There are 4 nested groupings, the coarsest first. Each group lies inside one group of the grouping before and may be the whole of it. The rows also spread widely along 15 directions, which tell nothing about the answers.
Known rows, each followed by its group in each grouping:
-14 -3 9 -5 2 -7 13 2 -4 -28 12 13 -10 18 1 14 -7 8 14 -7 3 -10 9 -21
 -37 2 6 -18 22 -4 5 -16 -1 | mol q_303 rume Mize
0 26 31 -10 -2 5 -24 1 8 23 39 -19 5 12 8 -29 25 11 16 -5 -11 14 17 21
 15 -16 -6 14 -25 -4 -14 20 -2 | lepa q_242 Kivab pazo
-4 -9 10 -2 27 -18 -18 -4 -9 9 -25 -7 33 3 5 -19 -11 -14 4 -9 -9 2 -25
 27 0 7 5 27 -18 0 -1 -35 -18 | lepa q_242 gos zodos
0 -4 9 7 -2 5 42 14 -1 -1 0 -20 17 31 -4 -10 -8 9 18 -1 18 13 5 -21 5
 -23 -27 -26 8 19 4 16 -29 | subi q_12 domi Daniz
-19 -22 -6 15 -5 -23 -24 15 -3 72 -11 -5 13 6 2 17 -9 -4 4 -22 0 34 -42
 -5 15 1 32 -26 -32 -9 -9 -15 -17 | mol q_169 rok gidek
-50 -7 6 -6 -10 -31 14 -24 6 -5 -28 -22 -8 -25 22 4 -20 -43 2 17 -3 15
 -27 -7 -6 -11 38 -3 -7 0 7 34 -20 | subi q_12 Vezu Mep
56 1 -38 -1 -4 63 -25 -16 -11 -22 3 1 18 6 13 12 23 14 22 -10 11 17 35
 -35 12 -21 1 -56 40 2 19 -15 -28 | mol q_145 piza vonu
-22 -14 -22 16 15 -30 -7 8 5 31 -49 9 -17 -19 8 -6 -10 -29 -28 -1 -15 12
 -44 7 2 34 70 21 -14 -11 1 -52 15 | lepa q_212 Keret kile
-10 -31 7 17 7 -19 -13 8 0 41 -6 12 32 11 -9 -4 -4 1 -12 -22 4 14 -42 7
 12 31 23 16 -28 12 -17 -26 -9 | lepa q_212 Sima gul
-37 -19 -20 -19 13 0 37 -16 -5 12 -52 -39 27 -39 28 6 -40 -48 -4 56 18
 -18 -9 -1 -16 12 -11 31 -53 15 -1 45 -25 | lepa q_242 Bogav dimo
-1 -16 15 -6 -13 -5 -18 1 -8 18 16 2 24 10 0 -13 16 9 22 -1 2 4 16 -11 6
 11 7 -4 -8 -8 -9 -2 -14 | mol q_169 rok Riza
12 -1 -6 4 0 25 -36 11 -2 36 21 -22 31 -5 15 -48 17 17 32 18 -15 -3 27
 -8 59 -7 -35 7 -18 11 19 7 9 | mol q_169 Sekot gil
-16 -22 -24 13 14 -8 -31 18 -3 69 -8 -25 48 12 28 -30 12 -19 20 -16 -2
 12 2 0 38 39 74 14 -51 9 -10 -22 -48 | subi q_45 mori Soke
-16 9 15 4 23 -5 16 31 -9 16 -1 2 -20 -21 -13 22 -27 23 -2 17 3 -23 -22
 18 -13 -30 -37 -6 14 27 -38 20 -3 | subi q_45 Zep vir
6 2 7 10 -18 13 -14 -10 6 52 -13 -52 -9 -3 -25 -23 35 5 -5 -21 34 37 11
 7 40 -18 -9 -9 -5 -19 16 12 -3 | subi q_892 Lefat suz
-29 6 31 18 1 -33 -15 18 13 46 22 0 5 32 -17 -14 2 15 -14 -32 -12 17 -39
 34 2 7 -10 23 -49 -5 -16 -8 22 | subi q_12 domi ruk
-36 6 43 -7 -26 -10 14 3 11 7 5 -5 -40 -7 -16 10 12 11 5 -2 13 33 -15
 -22 -47 -1 41 -28 5 -9 -15 15 9 | mol q_303 rume Gulep
0 1 3 -17 3 11 -23 -22 -9 3 -19 -3 7 -2 14 10 -12 1 10 18 5 -1 18 -3 -28
 -18 -44 1 -21 -56 23 -17 13 | mol q_145 Bezog Zirad
-2 7 9 -5 -1 37 -4 -16 3 0 -34 -58 12 -43 16 -66 25 -9 33 36 15 17 22
 -27 29 -8 17 0 8 25 39 11 -12 | mol q_145 visep Masu
13 -27 55 -11 -36 6 27 -11 -5 -23 21 13 45 -15 -12 -18 18 14 24 29 15 27
 -1 -32 14 6 -5 -13 34 36 -32 49 -30 | lepa q_212 Sima nunan
-29 44 -40 8 25 15 27 8 16 15 -25 -45 -91 -11 -7 24 -14 -21 -35 -7 18
 -23 -7 13 -25 -31 -11 -4 -14 -11 27 12 38 | mol q_145 Bezog tidiz
-16 4 -23 8 42 0 0 11 -6 -10 -55 -16 -15 -29 23 -32 -17 -16 11 19 -12
 -28 1 -1 -2 4 30 16 16 10 29 -47 -6 | subi q_45 mori ledo
-42 -27 46 -3 -20 -14 3 22 3 36 41 7 28 -15 12 -24 -7 20 38 40 -13 6 -10
 -34 10 10 -5 -5 -32 33 -20 53 2 | mol q_145 piza duzok
-23 18 5 12 2 28 -32 -25 11 38 20 -68 21 -7 -13 -28 22 5 -3 -19 19 -4 -8
 33 27 -7 -35 34 -62 31 7 38 0 | subi q_12 Vezu mem
-9 16 7 0 5 -11 -15 -5 -2 -35 26 14 -11 20 13 -2 3 -1 11 -13 -19 -13 16
 6 -1 -11 -3 7 23 -4 12 -2 3 | subi q_45 Gezo nufuz
-9 35 11 -13 25 11 -13 -2 1 -33 -15 -22 -36 -52 32 -37 -5 -9 32 44 -31
 -17 11 -7 8 -45 13 -5 40 21 24 1 3 | mol q_145 Bezog tidiz
-5 -2 -3 16 -5 12 24 3 5 12 3 -12 -29 40 -32 23 14 17 -7 -54 44 28 -17
 -21 -35 -2 17 -40 5 2 6 -20 -4 | lepa q_242 Kivab pazo
-14 30 -18 7 39 -37 3 59 5 50 5 36 -39 24 16 39 -46 -5 -29 7 -47 -17 -21
 46 -26 -10 -10 13 -47 -43 -37 -16 30 | mol q_145 Bezog tidiz
-37 -33 -24 -2 25 -18 -55 -37 -18 1 -42 4 -1 -49 14 25 -27 -13 -1 8 5
 -49 -21 8 -4 0 -13 23 3 -10 23 -30 12 | subi q_45 Zep vir
8 5 32 1 37 3 54 21 -14 -26 -37 -6 53 -5 -24 -16 -36 6 -8 29 9 -14 -31
 32 -29 10 -55 34 -11 48 -35 3 -30 | mol q_145 visep Masu
9 28 -7 7 7 15 -14 -4 1 -21 12 -1 3 30 12 -1 3 -1 6 -23 -12 11 10 9 -3
 -13 -8 2 -1 -8 18 -15 -2 | subi q_45 Gezo nufuz
-16 -18 34 -2 -25 -46 12 -5 6 -14 1 33 -14 19 -5 -39 15 -10 -2 6 -16 22
 0 -7 -9 34 24 22 6 -41 17 -16 41 | lepa q_242 Bogav dimo
1 -31 74 -2 -11 8 -17 -8 -13 3 10 6 35 4 -26 -13 15 59 46 -20 28 38 -21
 -38 -23 -19 -3 -35 32 17 -14 -35 -31 | lepa q_212 Sima nunan
-6 19 -6 3 14 -3 -45 -14 -4 20 9 -26 -32 13 -5 24 10 -3 4 -53 8 -1 -5 17
 3 -48 8 -28 5 -22 18 -24 -10 | mol q_145 Bezog Zirad
30 7 -10 -7 -20 38 -47 -30 -1 6 25 -11 22 11 15 -1 26 6 21 -6 1 21 30
 -15 23 -21 -24 -24 -10 -24 25 10 0 | mol q_145 Bezog tidiz
13 10 -1 6 11 -3 15 18 -3 -6 12 19 -8 25 -16 10 -6 7 -15 -7 -3 -11 5 18
 -4 -5 -38 -2 7 -8 -9 3 11 | mol q_145 piza duzok
-7 -11 39 2 -15 -7 50 41 4 48 17 -23 67 29 -1 -71 9 9 16 37 1 26 21 3 24
 42 -11 38 -61 13 -36 45 -24 | subi q_12 Vezu Mep
-30 -27 -22 14 -16 -23 -2 -6 5 3 13 16 -23 10 11 35 -17 -8 8 -15 -1 6
 -22 -43 3 -6 11 -46 18 -5 32 1 22 | mol q_303 rume Mize
-18 -2 -24 23 13 0 42 21 10 10 -17 -14 29 44 17 -2 -39 -10 3 -5 -2 24
 -31 -22 -10 -2 -18 -13 -39 16 28 -11 -6 | subi q_12 domi ruk
-55 -2 18 0 15 -17 -21 -7 0 1 3 7 8 -17 10 12 -24 -1 -1 6 -11 -21 -36 15
 -39 19 3 39 -44 18 -14 4 9 | subi q_45 Gezo nufuz
4 -3 -11 1 -5 21 -4 9 3 22 6 -3 -15 -27 -2 23 0 19 0 19 6 -3 -9 -6 13
 -23 -24 -28 14 16 -22 32 5 | subi q_12 domi ruk
-11 4 -4 17 23 -12 -45 11 4 20 -10 16 34 20 22 -1 -21 5 6 -23 -39 27 -54
 17 -12 3 33 3 -37 4 -1 -63 -9 | subi q_12 domi ruk
-24 -11 14 -6 -12 -32 17 -3 -2 -11 7 15 -34 20 0 11 0 -7 -1 -12 6 1 9
 -19 -22 -1 26 -9 22 -33 0 -9 8 | lepa q_212 Keret kile

New rows. What belongs after each?
10 9 4 15 1 1 38 40 12 -5 16 26 -37 23 -7 -25 -2 26 1 10 -14 8 1 -19 0
 -2 -22 -14 27 -1 14 -10 47 | lepa q_242 Kivab pazo
5 -28 16 -11 1 -11 -17 9 -11 11 7 33 -3 -25 3 -4 -5 25 21 33 -9 -18 7
 -10 13 -8 -34 -7 29 -12 -13 -3 18 | lepa q_242 Kivab pazo
21 6 -16 10 -20 48 -9 -33 11 -18 -2 -12 16 10 -12 -29 45 -2 -25 -22 20
 21 6 -7 -9 53 25 27 -22 5 20 -21 19 | lepa q_212 Keret kile
3 20 16 -1 23 9 25 26 0 16 -2 -14 -13 18 -15 4 -5 16 -2 -10 14 5 -5 17
 -29 -16 -10 -7 -5 7 -28 -8 -15 | lepa q_242 Kivab pazo
-10 13 -8 -18 -1 -30 7 -22 0 -37 -11 21 -9 17 17 36 -25 -39 -16 5 -17 -6
 11 18 -34 -5 -11 10 -2 -53 9 5 8 | mol q_303 rume Gulep
40 19 50 5 -19 15 -2 29 9 25 31 14 -36 2 -42 -24 38 58 -1 0 -1 36 1 14
 22 -33 -50 -25 39 -13 -27 9 41 | lepa q_242 Kivab pazo
18 -31 -1 -8 13 13 -32 -16 -18 1 -16 9 14 -17 -3 -5 7 23 20 7 15 -19 13
 -11 6 -3 -30 -5 28 -9 6 -34 0 | lepa q_242 Kivab pazo
10 -3 20 -22 5 -18 23 21 -15 17 -7 -3 3 -13 0 0 1 -9 10 33 3 -11 35 12
 19 -19 -6 -8 24 -13 -46 42 -39 | mol q_145 piza vonu
27 -6 -52 14 18 -4 -8 8 2 29 -29 11 -21 11 -12 14 7 -17 -41 -23 5 -6 -3
 28 21 19 4 7 2 -35 2 -37 19 | lepa q_242 Kivab pazo
-30 -32 -16 -1 4 -29 -11 4 -3 17 15 31 0 15 19 24 -16 -13 -3 -8 -11 -14
 -16 -7 -18 33 33 11 -27 -15 -12 -10 9 | lepa q_242 gos zodos
37 -30 -15 4 -9 14 -6 -9 -17 3 -25 11 17 -12 -26 15 22 7 -12 -6 32 -2 12
 3 17 21 -8 -15 37 -9 -18 -7 -21 | subi q_45 mori ledo
15 -5 -22 -7 1 9 -31 1 -4 35 26 14 -21 12 -2 36 11 17 -7 -14 7 -15 22 11
 8 -16 -33 -14 -2 -36 -18 3 16 | lepa q_242 Kivab pazo
1 39 -3 -2 9 39 18 3 14 -30 -12 -20 -60 -15 -11 -28 30 12 -16 11 8 -18
 32 5 -30 6 12 16 19 1 4 -8 27 | subi q_12 domi Daniz
-25 0 -12 -11 18 4 -1 -5 -2 23 -12 -19 -11 12 12 11 -14 -7 -4 -1 15 -14
 8 6 -38 0 -21 21 -48 -33 9 -9 15 | lepa q_242 gos zodos
-1 15 -3 14 28 19 40 32 1 3 -12 -11 -21 -2 -22 2 -16 17 -12 3 13 -15 -20
 3 -26 -2 -19 -6 0 36 -12 -4 4 | mol q_145 Bezog tidiz
51 46 -1 25 -6 42 7 38 28 -24 19 23 -18 -1 -12 -71 51 23 -25 13 -44 22 3
 20 27 42 35 25 18 34 -11 -16 43 | subi q_12 domi Daniz
-11 -7 -1 18 -4 3 -3 -8 9 -10 -15 8 1 -13 1 -11 -12 -2 -4 8 -9 21 -46
 -20 -7 13 1 -3 -10 18 30 -14 30 | mol q_145 Bezog tidiz
4 3 0 10 12 10 -21 8 1 7 -2 30 -1 -1 -8 24 -13 21 -14 -4 -13 6 -39 9 -40
 15 -10 2 -24 -2 -12 -34 29 | mol q_145 Bezog tidiz
2 23 20 9 1 10 37 14 9 0 -3 -10 -41 1 -52 -4 25 10 -40 -16 26 0 -9 26
 -24 15 -5 13 4 9 -26 19 18 | mol q_145 piza vonu
36 12 -33 0 21 13 10 14 -3 -21 -44 32 31 -14 27 -3 -32 -23 -18 50 -38 1
 -7 21 0 18 -16 22 -11 -10 -2 -17 10 | mol q_145 visep Masu
6 0 -11 12 0 35 31 24 9 15 25 -25 2 5 3 -40 10 20 17 19 12 -7 18 -29 35
 -1 -37 -6 -2 44 16 32 13 | lepa q_242 Kivab pazo
-7 -9 -5 -1 -12 9 -2 -18 -4 12 8 -25 -40 -4 -20 27 22 6 -3 -28 43 -6 11
 -16 4 -28 0 -33 32 -3 -1 13 -6 | lepa q_212 Keret kile
-12 50 -18 -11 19 61 -20 -22 9 -33 26 -45 -21 -6 34 -16 11 6 25 1 -5 -20
 29 -12 -32 -30 2 3 -19 32 33 4 3 | lepa q_242 Bogav dimo
2 -25 -30 29 19 -9 -12 21 0 52 -33 -8 5 -2 -5 -17 -4 -5 -9 -18 0 18 -45
 -1 32 13 21 -6 -12 17 15 -44 6 | lepa q_242 Bogav dimo
-7 -4 12 11 -7 -5 30 -17 -2 -14 -7 6 5 31 -43 50 -14 -6 -41 -39 36 11
 -45 18 -53 13 -32 -1 -24 -5 -12 7 2 | mol q_145 Bezog Zirad
2 -20 39 -14 42 -37 10 52 -24 26 -1 22 -17 -5 -17 -14 -10 38 23 17 0 -46
 22 21 1 -18 -25 2 46 -8 -54 -26 -17 | lepa q_242 Kivab pazo
0 -14 -3 6 -18 -1 -17 5 5 54 10 -1 5 -22 -10 13 8 -4 -10 9 2 15 -21 10
 41 -3 -13 -14 -18 8 -24 47 5 | mol q_145 piza duzok
-1 -32 -19 19 17 8 -13 32 0 60 -5 6 13 -8 -9 -11 7 21 -4 -5 8 -3 -27 -4
 18 41 28 2 -23 31 -24 -28 -1 | lepa q_242 Kivab pazo
-12 -39 19 11 -4 -14 17 -24 -10 -23 -33 2 5 -22 -42 8 0 -4 -7 -17 38 3
 -45 -17 -10 13 5 -19 43 36 6 -6 -17 | mol q_145 piza duzok
9 23 14 -9 1 36 -7 4 0 -14 -6 -4 -7 -31 9 -11 7 16 7 36 -8 0 11 5 -13 -7
 -12 9 10 10 -15 16 5 | subi q_45 Gezo nufuz
69 21 6 21 19 -13 12 31 4 -11 -21 30 -18 30 -47 -35 34 4 -42 -37 -15 21
 -7 57 28 18 12 14 54 -19 -20 -59 12 | lepa q_242 Kivab pazo
17 5 -7 6 -18 -4 12 4 7 6 34 -17 -11 30 -14 -31 50 -18 -6 -32 8 11 28 8
 46 16 42 -1 14 12 -7 27 -16 | lepa q_242 Bogav dimo
21 -6 -50 38 -18 16 -25 14 14 42 28 2 -8 36 -13 -10 38 1 -18 -54 0 22 -8
 -10 49 31 36 -20 -12 7 26 -22 23 | mol q_169 rok Riza
-67 -6 -3 -11 5 -40 -4 -44 9 11 -48 -31 -41 -8 16 13 -22 -47 -7 -9 16 7
 -20 -5 -36 -13 19 13 -30 -54 48 -14 20 | lepa q_242 Kivab pazo
7 7 -12 17 26 21 -36 12 -5 27 -23 -21 -1 6 8 -27 9 23 24 -22 2 10 2 -5
 10 -16 12 -15 4 -3 31 -61 -5 | subi q_45 mori ledo
-25 -6 -13 -7 -12 -6 19 -15 9 6 -32 -8 -34 -11 4 -3 -4 -14 -20 31 12 -9
 17 -8 -14 8 -35 20 -17 -55 29 15 50 | subi q_12 domi ruk
1 37 -18 0 6 25 -3 0 14 12 -1 -8 -39 -21 -6 21 5 -11 -36 8 -4 -4 -7 32
 -10 -10 -12 8 -20 -4 -15 31 27 | mol q_145 piza duzok
-4 51 20 -1 31 -6 -20 19 6 -12 37 -9 -8 14 -6 -19 5 8 -4 -18 -34 -28 3
 56 0 -13 -14 34 -13 20 -17 -3 8 | mol q_303 rume Gulep
6 -35 -43 15 -10 63 -28 -40 2 -31 -32 5 20 -48 13 0 3 18 9 27 16 -3 -23
 -58 -7 26 -12 -20 15 34 50 -26 29 | subi q_12 domi ruk
-5 -13 -9 5 0 -9 -11 6 0 44 -28 -15 -6 7 5 -7 5 -2 8 -10 11 23 2 -10 12
 -9 17 -22 -2 -34 8 -25 -8 | subi q_12 domi ruk
-5 -14 8 10 -17 4 12 -12 -1 -6 1 -6 14 11 -4 5 -15 12 11 -1 12 29 -11
 -29 6 -23 -44 -25 11 0 34 12 5 | subi q_892 Lefat suz
37 -1 -18 11 -6 32 -25 -13 1 4 11 -13 22 13 -9 -4 40 -5 -3 -43 13 30 -12
 8 28 10 39 -19 13 30 -7 -8 -32 | lepa q_242 gos zodos
-14 5 16 2 -13 7 -23 -35 10 -7 8 -14 4 -3 2 -6 13 -5 0 -20 4 23 -20 -5
 -2 -5 12 8 -10 4 19 -3 7 | lepa q_212 Sima nunan
31 6 33 14 0 11 45 25 1 -1 6 -1 25 27 -41 -22 9 19 -17 -9 13 27 -26 23 3
 8 -43 7 2 31 -26 14 -3 | lepa q_242 gos zodos
-22 1 31 -18 -17 -6 -30 -31 1 -1 12 -23 -20 -41 5 -24 35 -12 11 7 3 -7
 15 1 22 -9 42 13 21 7 -10 24 -6 | lepa q_212 Keret kile
53 -11 -20 11 -17 57 1 -4 5 -6 1 7 17 20 -19 -48 48 25 -12 0 19 15 33
 -15 14 52 -31 18 -2 -15 27 -25 46 | lepa q_242 gos zodos
21 -21 -14 -5 -4 11 5 -10 -3 -10 -24 11 31 -9 9 -23 11 -21 -10 25 -1 4 7
 1 9 46 10 27 -7 -5 -2 -4 2 | lepa q_242 gos zodos
-35 5 60 -10 1 -15 13 -2 0 11 -7 -25 25 -14 -2 -32 -12 3 12 21 2 14 -24
 9 -14 -11 -16 30 -30 18 -16 16 -9 | lepa q_212 Keret kile
8 -11 0 -10 -34 14 28 -25 6 -29 -8 3 13 8 4 -17 13 -8 -3 32 14 12 35 -25
 -3 21 -34 7 3 -32 20 31 21 | subi q_12 domi ruk
55 27 -30 -7 31 46 20 -17 -3 -50 -50 -1 22 -9 -6 -15 -5 -12 -34 26 2 -16
 13 39 -17 18 -56 45 3 -4 7 -25 11 | lepa q_242 Kivab pazo
-55 -7 -6 15 5 -7 37 9 5 3 8 -20 -3 17 7 -4 -20 -8 8 -6 18 -12 -15 -27
 -20 17 17 4 -29 36 17 19 -4 | subi q_45 Zep vir
-2 -1 7 -8 10 2 5 0 -4 -11 -9 2 -19 -17 9 -1 -16 10 18 26 -3 -5 0 -12 0
 -38 -39 -18 32 -2 12 3 12 | lepa q_242 Kivab pazo
15 29 -52 9 27 45 -70 5 2 51 4 -46 -30 -20 30 13 16 12 22 -23 -7 0 10 8
 42 -66 22 -47 9 6 12 -21 -23 | subi q_12 Vezu Mep
-31 19 -37 5 5 17 -17 12 14 35 31 -17 -29 16 34 21 -7 5 9 -2 -10 -11 10
 -16 -3 -23 4 -16 -41 -2 11 15 14 | subi q_12 domi Daniz
-9 -44 -5 15 -10 -21 26 -8 -10 -8 -37 20 19 19 -19 -3 -19 0 -5 3 23 3
 -18 -32 -12 30 -41 -2 5 -27 43 -32 26 | mol q_169 rok gidek
13 3 23 -23 6 -6 -18 -28 -18 -30 -18 -3 29 -27 -1 1 5 -20 0 18 -1 -16 14
 39 8 -5 -17 28 24 -1 -29 22 -40 | subi q_45 Gezo nufuz
-54 -7 22 -8 -6 -8 -31 -8 4 22 39 -35 -17 -46 31 -27 8 3 47 20 -10 -18 0
 -33 44 -38 31 -11 11 50 7 43 -10 | lepa q_212 Keret kile
5 0 6 -1 5 -3 3 8 -7 -7 14 22 52 22 17 7 -24 -1 8 15 -22 3 -9 8 -10 11
 -25 14 -32 6 -18 10 -13 | mol q_145 visep Masu
9 8 -26 5 0 14 -10 3 -1 7 2 -7 -20 -1 -3 4 19 -6 -8 -14 5 -8 14 -1 10 9
 26 -9 9 -4 3 -5 -2 | mol q_169 rok gidek
-12 -25 12 6 -2 -8 7 15 -1 40 -1 -7 -22 0 -30 -16 31 11 -10 -20 30 -1 -4
 0 0 35 33 8 1 2 -23 -7 6 | lepa q_242 gos zodos
7 6 -7 19 9 -11 9 10 5 13 -10 -27 9 16 -11 -18 0 -16 -4 -20 1 14 -15 14
 45 -16 -13 -12 10 18 20 1 -12 | mol q_303 rume Gulep
-15 -6 39 -30 26 -17 1 -4 -28 -39 19 -11 -32 -17 -10 8 7 18 43 -9 20 -56
 35 -5 -22 -49 10 -25 85 28 -32 2 -57 | lepa q_242 Bogav dimo
-16 -21 -3 -5 -8 -24 4 18 -11 6 23 47 -8 25 13 38 -15 9 10 3 -5 -11 16
 -18 -27 9 13 -17 7 -33 -26 -1 -1 | subi q_45 Zep vir
22 -20 -20 15 17 8 -21 -2 -8 5 -29 1 38 11 -13 -5 0 3 -2 -24 8 4 -17 4
 10 20 -2 -3 3 7 15 -55 -14 | mol q_303 rume Gulep
-11 -6 8 11 3 -29 35 38 4 19 -13 17 -3 8 -3 6 -33 -1 -7 21 -16 14 -29 -1
 -1 0 -20 -10 -7 -2 -11 6 15 | mol q_303 rume Gulep
-15 -1 1 13 27 -20 37 32 5 2 -8 1 -9 -9 -1 -42 -8 -14 -16 19 -12 -31 -6
 12 23 26 18 42 3 33 -8 0 8 | lepa q_212 Sima gul
17 -6 9 4 3 1 14 14 -8 -15 2 10 13 -1 -4 -21 6 2 10 10 -4 -1 2 -7 14 7
 10 -8 27 22 -7 -1 -17 | mol q_145 Bezog Zirad
-4 18 17 -1 6 -9 33 7 4 -34 8 0 15 19 10 -28 -10 -12 7 11 -22 8 -7 5 -8
 -1 -5 16 -2 26 4 10 -3 | lepa q_242 Bogav dimo
-29 -4 2 9 -14 11 9 4 15 22 3 -32 -31 -21 -7 -40 13 11 7 20 14 -7 7 -27
 20 7 -25 5 -10 9 42 21 50 | mol q_303 rume Gulep
-18 -8 34 -16 -29 -29 -12 -35 2 22 3 -26 14 10 3 -23 20 -24 6 -5 13 25
 21 4 25 -11 -4 16 -16 -46 11 23 -4 | lepa q_212 Keret kile
20 0 14 -18 -23 30 -26 -16 -10 -1 -1 2 2 -13 13 2 23 19 31 20 8 23 41
 -23 -8 -21 -9 -30 24 -40 0 6 -8 | subi q_45 mori ledo
-17 -24 7 -6 -28 32 6 -19 2 4 46 21 5 8 -26 50 18 33 -21 -13 42 -18 1
 -20 -60 49 -6 11 -34 11 -44 30 11 | lepa q_212 Sima nunan
-8 -24 -2 -17 -9 4 13 -31 -15 -13 -2 -10 18 18 -12 27 3 -9 3 -9 46 -18
 34 -14 -25 8 -27 -7 -3 -22 3 23 -26 | mol q_145 piza duzok
-1 -15 -14 7 -3 7 6 -11 -2 -31 6 17 1 -7 7 11 -6 -3 2 2 -1 -10 -12 -28 1
 4 10 -13 30 26 6 -4 1 | lepa q_212 Keret kile
20 5 -24 0 -15 35 9 -12 6 -25 -2 -22 -37 -27 1 -13 22 0 9 23 14 -7 36
 -33 35 -24 -26 -35 59 5 42 24 26 | mol q_303 rume Mize
1 -7 29 15 -4 -37 -6 33 6 34 4 38 -2 -28 -16 -8 -10 4 -18 25 -38 16 -54
 30 40 1 -11 4 4 18 -37 24 28 | mol q_145 piza duzok
3 -6 -3 -9 12 2 -29 1 -13 41 -17 -16 16 -14 18 17 -7 -5 24 5 0 15 1 0 14
 -34 15 -32 -3 -10 -17 1 -44 | mol q_145 piza vonu
30 15 -8 2 4 19 7 12 -2 2 3 12 7 16 -7 21 -5 9 -11 3 -3 10 -2 10 -11 -9
 -31 -15 -5 -8 -18 5 -1 | mol q_145 Bezog tidiz
-15 27 12 -23 9 -6 0 -9 -1 -34 18 0 -17 13 11 19 -15 -1 9 11 -8 -29 34
 12 -34 -30 -48 8 2 -28 7 15 12 | mol q_303 rume Gulep
25 17 -19 13 2 42 -58 -18 9 1 8 -11 -24 -10 -6 -22 45 16 2 -30 -1 6 10 0
 25 -10 8 -13 20 1 39 -31 27 | mol q_145 piza duzok
11 27 22 25 9 -5 18 20 6 -1 24 -2 7 47 -40 0 12 11 -19 -56 5 24 -33 36
 -9 0 3 -2 -6 31 -23 -4 -15 | mol q_145 visep Masu
-17 -20 1 4 12 -1 8 -10 -8 -15 3 -11 15 9 -7 -9 -4 -1 15 -9 20 -26 4 -17
 -1 7 -16 -2 7 26 24 1 -12 | mol q_145 piza duzok
9 12 -15 8 -3 18 2 -5 11 18 18 -28 1 22 2 -19 22 -7 -5 -18 11 9 20 -3 35
 -8 -4 6 -11 -1 18 12 -1 | lepa q_212 Sima nunan
